All rows are made from the same 13 directions, up to rounding. Whole rows:
[[  9   0 -15 -10  12  18  -1  22  18   8   3  20  17  -4   1  -7  -2   1
    7]
 [  7 -19  -1 -16  -8  17  14  -2  -5  -3  -3   2  -5  10   2  -2  -2  19
    6]
 [ -1  11  -8   3 -10  -8  -2   5  25 -11   0   3 -10  -9   4  -8  19  -2
    2]
 [ -2  10 -28  -7  46  -3   7  10  14  10   6  27   0   9  -1   3  -4 -20
   -5]
 [ -8 -18  20  14  22   6  -4 -18   1  19 -18  -2  -2  15  15  -5  12 -13
    4]
 [-22  -3 -16  16   1  -1  12 -15  -2  -4  11  -2  13  12   2 -24   1  -5
   -7]
 [  5  -8   4   6  -2  21  12   6 -17   0 -28  -9  -7   5   5  -3  -8   4
    7]
 [  4  -3   4  -4 -13  29   6  32   5 -30   9   0   7 -18 -11   1   4  29
   -3]
 [ 17  -6  -1   4   6   3  12   9   4 -10 -11   7   2   3  -2  -6  18  19
   12]
 [ 10  13  -7  11 -20  -7  -7  -5  -1   6 -17  15  -3   7  22 -18  11  -9
   21]
 [ 21   5  10  24 -10  -5   3  17   9   3 -17   2   7 -15  -1  -6  14  11
   20]
 [  8   6   4   3 -13  17   4  12 -26   2   2  13  -3   7   4   8 -24  13
    1]
 [-10   5  -3  -6 -32  10   4  -7  -6 -17 -23   4  -6 -11 -11  -1 -12   1
   -9]
 [ 23   3 -17  -2  19   3  19  14   9   9 -29   9 -22   9   7  -2   5  -1
   16]
 [-18  -6   5  18 -11  -7  10  -4   7  -3  31  -9   4  -4  -4  -5   2   8
   -6]
 [ 14  10 -11  17   8 -20  11   2   3  13  17 -14  -4  12  -1  -7  -3  13
   -6]
 [-21  -6  12  27  -6  11 -16 -12  16   5  19  -6   4  17  34 -31  25  -6
   -2]]

Rows cut short, each followed by the rest of it:
[  6   1   3   9  -3   5   6  15  10  17  -1 -28 -11 -10  -2] : [  4 -15   2  -5]
[ 28   7   2 -27  -9 -12 -13   3   4   9   3  23 -16   3   7] : [19  2  7 14]
[-31  -1  -9   8 -11  14   9  -6  13 -22   2   3  -1  -3  -2] : [-17   6  -4 -15]
[-18 -20   9   8 -13   9  27 -11 -17  -4   7   5 -12   8  -1] : [  4 -11  10   4]
[ -1 -27  13 -15 -19  -1  18   2  26   6  22  10 -21 -11  -2] : [17  7 15 18]
[-31 -21 -10  -4   7  14  21  -7   0  -5   5  10  22  -8 -17] : [ -5 -13 -11  -3]
[ 15   8 -20  -7  12  -4 -16   5  38  33  26 -19  -4  17  20] : [-18   3  -1 -12]
[ -6  -8   6 -12   6   8 -15  -4   7   0  10   2   6   2   6] : [ 0  8 -4 -4]
[  8 -15  18   1  -6  -6  12  -8   4  -8  -3  12  -8   1 -11] : [10 13 24  4]
[  0 -16  10 -15 -12   1  -3 -19 -12   3   2  11  -5  13  12] : [ 3  4  1 14]
[ 11   0  14  11  10  18  -5   8  -8   2 -27  17  -6  11  18] : [-3 12  0 13]
[  2   6  -3 -18  -9   7 -26  -8  11  10 -14   6  18  -6  -3] : [ -4  -8 -12 -10]
[ -9 -15  25  -3   7 -11   4 -18 -16 -13  -8 -32 -26   2  -6] : [19  9  2 -8]
[ 33  -4  16 -12  19  15 -24   9  -3  13 -14   8   4  16  18] : [ 3 13 10 10]
[ -3   1   1   0   2 -12 -14  -8   5   4  -1 -16   2  -2   8] : [ -6  12 -14   4]
[ -5   7   9  19  -5 -14   1   0 -10  20   1  -2  -2  -8   1] : [ 10 -16 -15   8]
[  4  10 -18  -4  -5 -10  18  15  -6 -20   2 -25  -1 -19 -23] : [  5 -10   9  -6]
[-14  -9  16   1 -13  23 -16   1   9  -3  28  -4  20  -3  -3] : [ -5  -5  15 -23]
[  8   1  -8   2  -6 -11   5  13  18   3  13  -6  27 -23 -22] : [-3 -2  9  3]
[-11 -21   4 -19  12  27  -1  -1  -1 -21 -17  -5  13  -5  -8] : [-4 10  1 -5]
[  9  -3 -21 -24  31 -10   7  21   5  13  28   0  -1  -3   4] : [ 13  -4 -13  20]
[ 11  -2  19  23 -19  -5   4   2 -18   9  10   0   8   2   3] : [ 1 -5 18 13]
[ 20  17   0  -2 -14   8 -17   2 -10  -9 -22 -16  13   1 -10] : [ -9  -7  19 -22]
[ 15  22 -27 -35  21 -37 -18 -14 -20  12  13  -4   8   9 -10] : [ 16 -21 -19  -9]
[ -8   8  -3   1 -17 -26  -5 -14  34  -1  25  30 -13  -1   3] : [ 0 19 -1 -1]
[ -1   0  -7 -18  -8   5  -8 -26 -13  -3  -1  19   2  25   4] : [ -6  -7   6 -14]
[ -7  -7   3 -10 -26  -8   6 -15   8  -2   0  -5 -19  -5  -5] : [ 7 -2  3 -2]
[ 10  -7  21  29   2  -7   5  -4  -3   8   0 -29  -5   9   3] : [-6 11 20 -4]
[ 12  17  -8   9 -12  -3 -12  15  17  -7 -13 -10   0 -11  10] : [-17  19  -3   9]
[-17 -15  -2  -8  -6  20  -5  15  20   7   3   5  26 -27   2] : [ -8   0 -21  19]
[  3  55  -5  24  -5 -21 -18  24 -34  -4  -4  -5  -9 -17   1] : [ 18 -28 -27  -5]
[ 11   3  -2   6  -6 -17   2  -8 -14  17  22 -12  -1  15   6] : [  0 -12   9   2]
[ 11   1   1  11  -9  -7  -8   9  12   4   0 -19  15 -12   6] : [-16  16   2  16]
[ -3 -18   2 -20 -30 -18  11 -17 -14  -2 -25   3   8 -27 -13] : [ 10  -2 -16  38]
[  1   5  14  17 -28   6   2  -9   8   2 -30  21 -23   3   7] : [-3  4  5  1]
[  7   1 -16 -21 -14  -5  -5 -14   2  27 -29 -19   9  -9 -11] : [ -2 -28 -19  -3]
[  2 -20  12 -30   7  -2   1 -23  27   7 -22  27 -19   2 -14] : [20  8  1 -8]
[ -1 -20  13  -1   4   2   2  -5  19   1  30  19 -13  18  22] : [-3 29 15 13]
[  6  -4  -5 -16   5  12 -14  -1   6   7 -21   8  13  -1   8] : [ -9   5 -14   9]
[ 7 -7 -4  3  2 21 15 18 21 21 -8 24 -4  0  3] : [ -1 -10   5   8]
[ 26   5  -6 -27  23  19  -5  22  -6   3 -30  -3  -9  -1  -3] : [ 15 -11   0  -2]
[ -7  -2   9 -13   0   5 -19  -9  -2 -12 -26   0  -8  -4  11] : [  1  18 -20   7]
[ -6  10 -16  12   4 -11  14   5   3  -2  12   2   2  -2  -8] : [-4 -6 -1 -4]
[  5 -14   5 -14 -17 -14  12 -17  -8 -15   9   5   6  -1 -22] : [ 9  2 26 -2]
[-14 -15  22 -17  -5   4  -1   0 -19 -37  -7  19 -10 -16   1] : [21 23 -6 25]
[-10  -3  13 -20 -18  -3 -16 -27 -22 -11 -17   2  -1  -1  -6] : [12 -5 -9 -7]
[-11  -9  22  -2  16  11  -9   8  -3  -5  15  -4   6  -8  -8] : [ 18  -3   1 -13]
[  4  -9  15  -3  21 -11  -3 -11   4   9 -21  -4 -22   5   8] : [ 12  17 -14  10]
[  2   2  -9  13   1 -10  18   0  18   6  -5  -7 -15   1  -5] : [-6  3  4 -4]
[  1   0   2   5   5   1   0   6  19  -1  -2 -13  -5  -6  -2] : [-4 10  3 -6]
[  2  19 -13  -8 -19  -8 -15  -5   6   3   7   7  -8   5  11] : [-5 -4 -7 -5]
[ 22  10 -38 -12 -14 -16   9   9  23  16  -7   0  12 -11  -4] : [-18  -3  -4  20]
[-17   7  -4 -11 -16 -10  -6 -20  -7 -17  -2  16  -8  -1  -1] : [  4   1 -14  -4]
[ 15   2   0  -8  -6  15  -4  -4 -22  -4 -34   6  -6  15  12] : [-6 -1  4  7]
[-12   0  -4  -1  11 -17   6  -2  15 -26   9   4   4 -14 -17] : [ 2 23 -1 -4]
[-11  -4  -1  -1   7  10  24  11  -2 -19  -2  -1 -22  -6 -14] : [ 15  -7   7 -10]
[-12   7  -2  -6 -11  -6  -5   1 -15 -14  17  12   7  -9  -1] : [ 8 -5 -9  6]
[ 11  -9  28 -11 -16  -6  -3 -18  13  14 -18  21 -46  10  11] : [24  8  6  7]
[-10  12  -1   8   2   3 -10   3   3   7   2  13 -14   5  21] : [ -1   1 -21   5]
[ -2  10 -10  19   9  -7   7  -1   9   3  -1  28  17   1  -8] : [-11   2  -1  -2]
[  8   6  -3   1  -3  -7 -10  -7   5  12 -22 -16  -4   1   8] : [ -9   3 -12   3]
[  0 -22   9  -9  17  -2   9   8  -4 -10  -5  -2  18 -20 -14] : [11 13 -3 22]
[ -2  -1   6  12  -4 -27   0 -17  -2 -11   1  -2  16  -7 -12] : [-5 19  3  4]
[  3   5   4 -27  27 -16 -31  -8  37   0   5  -3  -2  -8 -12] : [ 14  19 -11 -25]
[-25 -10 -15 -14  -1  13   8  -4 -11 -12  21  -3   4   4   5] : [ -5  -9 -10  -1]
[  6   8  -2  -8  -2  -5 -16  10  15  10  36   6  10  -3   0] : [ 6 -6  6 -9]
[-21 -12   6  19   4  11  27  -1  26  12  -4   8 -21  -4 -10] : [  5 -10  -1 -14]
[-27   6   7  15   5   5 -10 -24 -10  -8   0  18   7  15   0] : [ -6  -3 -10 -26]
[  8  -6 -15  -8  39 -18   5 -18  -6  -4   8 -19 -20  37  20] : [-11  28   0   2]
[ 10  13   9 -18  -7   0 -25   1  -5  -8   0   7 -31  10  23] : [13 11 -4  2]
[  7   0   5  -8   1   9 -22 -13  33   0 -26  11  11   2  -5] : [-15  20   6 -20]
[ -7   5 -19  -3  -8  -3  22   8   8  -7  -9  21  -8 -14 -11] : [ 4 -8 -8  9]
[ -9 -13  -6  14  24  13   9  10   5  21   2   3  29  -3   3] : [-13  -5 -15  13]
[-12 -15  16 -15 -21   1  -6 -14 -15   6  21  22  13  -4  -2] : [ 15 -15  -2  10]
[ -3  -7  -4   0   7  -7  14   5   5 -10   5  19  13 -11 -13] : [ 3  9  2 12]
[  5  -6  11 -10 -11  -4 -14  -8  -6  20 -20  11  19 -15  -4] : [  8 -10 -17  17]
[ -1   1  -5 -13  13  14   7  14  -1 -12   3   6 -11   0  -6] : [ 13  -7   5 -10]
[-10 -14 -22 -23  11 -22  19 -22   4  -8   5 -12   2   0 -19] : [ 0  3 -6 -2]
[-25  11   3   1 -21  -2   4 -24 -30 -16 -28  12 -33   5   4] : [ 12 -15 -23  -6]
[-13  15   9  27  -4 -17 -13 -19  -5  20  16  11   8  10   3] : [ -1 -13 -11 -16]
[ -5  12 -18   5  21  -9   3   7  21   6  -6  27 -12   1  14] : [ -5  15 -28  15]
[ 23  27  -1  10 -19 -17  -3  -8 -33 -10 -24   1   1   6 -12] : [  2 -13  17  -9]
[ -2  19   8   9  16  16 -25  14  23   4  11  21  -2   6   7] : [  2   2   0 -28]
[-10 -20  -2  -3  -6   0  19 -15  -5   7   9  10  -1  10   3] : [-2 -4  2 13]
[  3  -7  13  10 -18 -23   9  -4  -4 -21   2  -2 -10 -10   4] : [ 1 32  8 29]
